The rows of a group lie close to one hidden flat surface of 8 dimensions, which passes through zero. Surfaces can cross.
In the rows, zero is written as 128.
Some rows, each with its group after it:
[133 105 123 136 159 105 131 130 127 133 123  97 108 117 138 131  95 163]
Q268
[100 133 149 157 149  95 165 122 140 141 148 121 134 103 109 151  85 130]
Q74
[149 143 109 148 108 140 132 115 122 117 113 143 125 115 112 120 138 136]
Q111
[122 132 122 145 119 122 166 134  93  85  83 111 161  82 107 145 129 138]
Q111
[124 147 147 137 142 115 153 130 138 157 174 136 133 120 121 130  90 117]
Q74
[173 126 121 122 148 131 112 132 121 143 120 120 106 113 154 129 112 174]
Q111
[202 127 123 107 147 173 159 175 104 163 151 131 137 121 144  75  88 136]
Q268
[155 145 127 141 101  99  91 130 104 121 132 118  75 125 153 145 127 166]
Q413
[119  77 157 132 119 128 150 132 157  90 169 162  85 112 195 206 119 252]
Q413
[124 118 120 136 136 143 106 101 152 164  91  93 116 139 120 103 158  95]
Q864
[136 113 178 163 131 114 159 173 129 170 149 103 131  87 167 123  95 180]
Q111
[159 143 130 129 143 146  81 115 148 177 129 129  99 138 153 130 133 166]
Q111
[135 146 121  95 121  75  92 114 117 102 131 140 114 127 133 141 127 116]
Q413
[112  84 103 102 128 133 109 142 122  97 125 132  75 163 153 189 144 177]
Q413
[161 126 107 141 103 161 110 118 127 148 122 129  92 160 137 124 147 134]
Q268
[ 72 119 161 184 121 133 178 106 194 136 165 154 162 107 119 118 120 129]
Q413
[149 103 125 131 148 120 116 124 127 117  93 110 106 101 157 135 121 198]
Q74
[125 127 128 152 115 136 151 113 147 119 147 136 124 135 117 110 119 114]
Q111
[126 129 126 183 114 137 156 133 104 123 103 104 142 107 106 123 132 123]
Q268
[ 78 105 112 176  98 150 152  97 147 106  96 111 117 149 103 137 156 127]
Q74
[168 167 109 152  99 124 178 128  70  54  79 126 142  70  86 140 131 102]
Q268
[145 118 119 127 130 109 132 101 133  96 112 129  90 114 124 155 119 151]
Q268
[147 137 107 170 128 121 101 158  84 226 177  87  75 202 113 111  78 108]
Q74
[ 98 110 136 134 154 148 146 125 148 147 118 118 154 120 129 129 126 142]
Q413
[ 60 125 144 164 139 132 160 105 155 107 150 164 180 134 103 121 119 141]
Q864
[129  86 116  82 159  99 132 162 116 115 138 105 108 135 134 142 102 123]
Q111
[162 136 111 102 147 134 111 132 100 129  94 116 131 118 121 119 127 128]
Q864
[110 128 125  80 134  94  97 111 141 120  81 100 100 129 114 157 179  45]
Q864
[105 131 173 117  98 113  80 116 183 114 145 172 155 119 187 104 174 156]
Q74
[128 157 130 154 125 157 122 113 152 169 108 116 165 105 107  73 162  81]
Q864
[115 129 121 173 107 107 103 105 128 130 102 121  96 132 126 153 150 151]
Q268
[ 91 172 120 193  86 146 135 136  79 114 104 135 230 125  91 101 160 108]
Q864
[156 142 150 150 101 118 130 170  85 143 135 111 134 102 158 103 119 152]
Q111
[117 112 136 164 109 139 190 103 167 103 162 157 116 133 110 128 118 120]
Q413
[153 150 145 151  81 153 112 154 102 142 139 136 147 118 158 138 155 159]
Q413
[120 122 124 101 149 114 147 120 156 112 145 150 143 116 123 127 109 114]
Q864
[161  65  95 114 176 163 185 142 129 122 117 102  82 131 111 128  69 168]
Q268
[100 115 128 121 143 130 156 136 127 116 130 115 159 138 102 114 117  96]
Q268
[ 96  97 109 149 122 154 136 122 132 143 165 132 113 191 118 116 100 150]
Q864
[ 90  97 137 135 141 131 117 108 171 128  99 108 115 124 134 152 156 139]
Q74
[124 130 120 136 147 117 135 112 119 112 103 123 158 105 114 123 120 152]
Q864
[110 155 149 122 173  95  60 131 128 181  90  90 168  92 148 105 129 140]
Q413
[ 85 130 121 146 108 113 130  79 159  95 137 157 140 166  99 126 149  83]
Q111
[ 72 135 174 205 104 126 181  95 173  93 114 154 181  68 120 146 135 164]
Q268
[117 104 115 183 123 162 112 124 142 194 107  86  93 156 125 102 134 145]
Q413
[119 124 125  67 173  94 108 112 137  98  75 110 131  86 108 150 153  84]
Q864
[138 122 134 170 145 134 185 126 130 120 129 127 135  89 112 134  97 158]
Q74
[186 142 121 140  88 148 119 136 109  99 120 145 126 112 157  89 124 185]
Q74
[126 144 143 179 115 158 190 121 137 114 120 133 168  72 104 132 132 129]
Q74
[118 100  90 150  87 132 142 109 140 104 149 136  89 196 106  84 123  76]
Q111

New rows. What belongs after each?
[135 132 110 141 135 152 101 117 121 152 106 121 117 131 128 136 141 143]
Q111
[101 114 137  86 180  91 116 118 159 121 130 131 128 132 128 133 114 121]
Q413
[124 128 106 148 162  81 123  93 144 119  87  91 107 112 105 113  93 114]
Q413
[125 110 105  80 156 123  91 121 142 135  93 106  97 139 118 132 141  94]
Q864
[167 105 107  83 136 167 152 132 132 100 110 133 120 132 126 115 133 128]
Q74
[113 100 144 151 107 158 184 113 177  97 104 135 142  91 117 129 144 154]
Q74
[112 154 140 134 126 121  88 106 160 147 137 148 141 131 140 130 150 119]
Q111
[118 129 119 114 107 156 109 152  74 105  84 107 142 121 144 175 168 163]
Q413
[135 118 146 191  80 119 121 128 120 159 121  90  67 105 156 153 143 167]
Q864
[144 144 168 125 104 171 103 175 118 179 151 141 174 115 189 116 150 171]
Q413
[120 148 148 134 188  89 148 112 163 137 107 111 181  61 104  81  86 109]
Q413
[118 141 135 139 151  87 100 117 133 152  94  97 135  95 127 115 119 136]
Q413
[ 78 149 136 177 132 101 146 116 119 115  88 101 157  90  97 169 134 118]
Q74
[ 67 111  91  76 137  93  98 130  86  69 122 136 140 185 108 179 138 107]
Q864
[140 139 103  80 145  57  65 139  92 115 152 139 102 162 149 119  93 135]
Q74
[115 148 116 128 121  95 133 128  97  99 123 131 142 125 107 132 116 110]
Q74
[134 161 120 122 114 136 108 139  93 119  86 129 169 110 112 117 159  95]
Q864
[142 151 157 166 127  78 144 110 145 118 138 138 137  75 134 108  90 147]
Q413
[181 151 176 136 102 112 102 145 138 174 150 122  92  84 174 118 133 136]
Q864
[127 100 127 144 182 139 130  86 196 165  87  98 120  92 117  98 122 153]
Q864
[120  99 153  86 132  87 129 114 164 106 137 125  65 106 142 179 137  99]
Q864
[124 121 117 139 142  95 149 131  99 119 101  85 118 108 108 137  92 130]
Q268
[215 153 132  72 122  61  45 151 124 150 197 157  64 159 197  59  86 158]
Q111
[ 77 107 143 112 166 102  97 151 135 168 139 113 151 141 147 111 112 138]
Q268
[ 96 102  98 110 159 127 140 112 123 100  75  93 131 119  94 151 124 116]
Q413
[110  87  70  93 133 145 148 141  94  81 138 138  96 203 106 161 111 114]
Q864
[149 104 124 152 133 124 158 113 154 124 146 123  83 131 120 125  99 146]
Q413
[ 91 134 157 144 145 126 140 142 124 121 108 129 202  81 143 124 129 175]
Q268
[115 123 131 177 102 137 116 125 121 153 126 111 117 147 138 130 135 165]
Q864
[179 155 135  61 165 143  89 133 158 189 135 144 159 132 134  52 135  62]
Q864
[145 124 142  89 149 106 115 129 140 101 134 148 125 104 154 125 118 161]
Q74
[126 141 143 156 149 108 112 106 151 144  90 111 161  79 132 107 134 150]
Q864
[109 122 124  57 197  86 104 102 151  90  85 132 143  98 120 144 123 103]
Q864
[174 143 124 110 130 150 159 150 109 127 146 135 132 123 116 113  98 125]
Q74
[ 89 119 129 176  73 164 147 117 143 129 139 137 130 165 117 143 156 126]
Q413
[147 125 103  95 136 134 147 164  71  86 164 162 137 151 132 138  83 167]
Q864
[195 126 116  70 111 129 162 145 100  77  91 102  72  78 104 169 151  74]
Q864
[142 148  96 122  63 215  96 107 126 100 105 185 137 181 119 146 226 102]
Q268
[149 134 144  84 141 143  59 137 130 162  81 108 127 108 169 140 176 148]
Q74
[152 156 121 124 135  86 104 148  73 121  96  97 134  98 120 135 122 126]
Q268
[155 137 172 125  92 127 149 139 171 158 185 142  93 109 139 132 142  86]
Q864
[119 151 135 118 160 165 150  88 166 129 124 164 172 114 108 151 147 114]
Q111
[143 120 160  54 158 123 118 128 189 111 152 174 146 100 173 124 126 140]
Q74
[126  91 133 118 140 105 147 115 168 115 130 113  67 118 133 159 110 138]
Q864
[ 76  60 101  44 210  97  98  97 166 104  90  99  71 151 123 192 133 126]
Q74
[124 126 146 118 115  97 114 131 119 114 135 126 101 122 147 163 129 122]
Q864
[165 121 121  92 155 131  70 128 150 188 104  86  86 134 143 102 145 109]
Q864
[110 123 129 134  96 134 152 128 126  94 131 147 121 142 118 149 144 117]
Q413
[153 141 161 104 192  86  75 139 132 168 113 102 145  68 174 108 101 180]
Q413
[107 125 144 100 114 119 135 158 123 132 156 128 153 151 128 112 131  66]
Q111
[115 104 129 147 109 148 147 113 153 104 107 138 119 111 129 132 148 156]
Q74
[ 88  87  97 166  98 145 143  95 145  92 115 124  95 181 108 126 144 135]
Q74
[126 171 152 115 122 120 120 133 120 121 126 147 187  91 133 137 151 121]
Q111
[ 58 104 127  94 154 114  97 123 144 121 121 126 133 146 134 177 158 122]
Q413
[113 150 140 172  69 152 170 126 130 118 160 160 156 132 110 121 148 100]
Q413
[169 163 102  96 145 169 102 152  78 151 110 134 178 139 117  74 128 119]
Q864
[154 136  93 109 142 174 129 149  91 139  86  93 166 125  93  93 147  80]
Q413
[149 154 128 148 108 156 131 110 147 142 130 151 139 130 119 115 141 128]
Q111
[108  97 119 104 173 126 131 138 118 132  94  85 111 106 133 167 122 164]
Q111
[161 173 163 107  96 108 130 138 128 116 192 180 149 115 141 112 122  98]
Q413
[159 120 113 108 116 124 151 140  92  78 105 115  93 100 125 175 119 146]
Q864
[125 135 144 133 138 110  93 114 141 149 105 120 127 106 141 120 138 145]
Q864
[139 138 160 102 117 134 143 134 166 160 198 162 130 140 144 111 131  88]
Q864
[123 154 145 151 140  91 121 134 118 140 135 120 137 100 140 139 118 150]
Q74
[146 103 130  71 163 161 146 176 115 162 147 106 126 128 134 128 108 115]
Q111
[117 157 108 164 101 147  81 143  77 154 103 119 171 158 124  97 159 129]
Q864
[146 127 103 138 136 130 111 103 118 126  22  64 101  85 111 140 178  99]
Q864
[112 152 162 106 135  68  79 143 113 139 129 123 140 108 165 144 136 146]
Q111
[139  95  74 102 149 193 159 132 109 113 129 130 135 185  83  99 112  93]
Q864
[153 145 138 122 131  81  91 136 110 151 145 108  89 121 147 127 106 123]
Q268
[207 162 127 119 127 159 135 133 126 143 140 155 130 103 135 100 109 165]
Q111
[156  98 108 138 137 127 144 114 111  75  97 114 104 105 123 134 109 180]
Q74
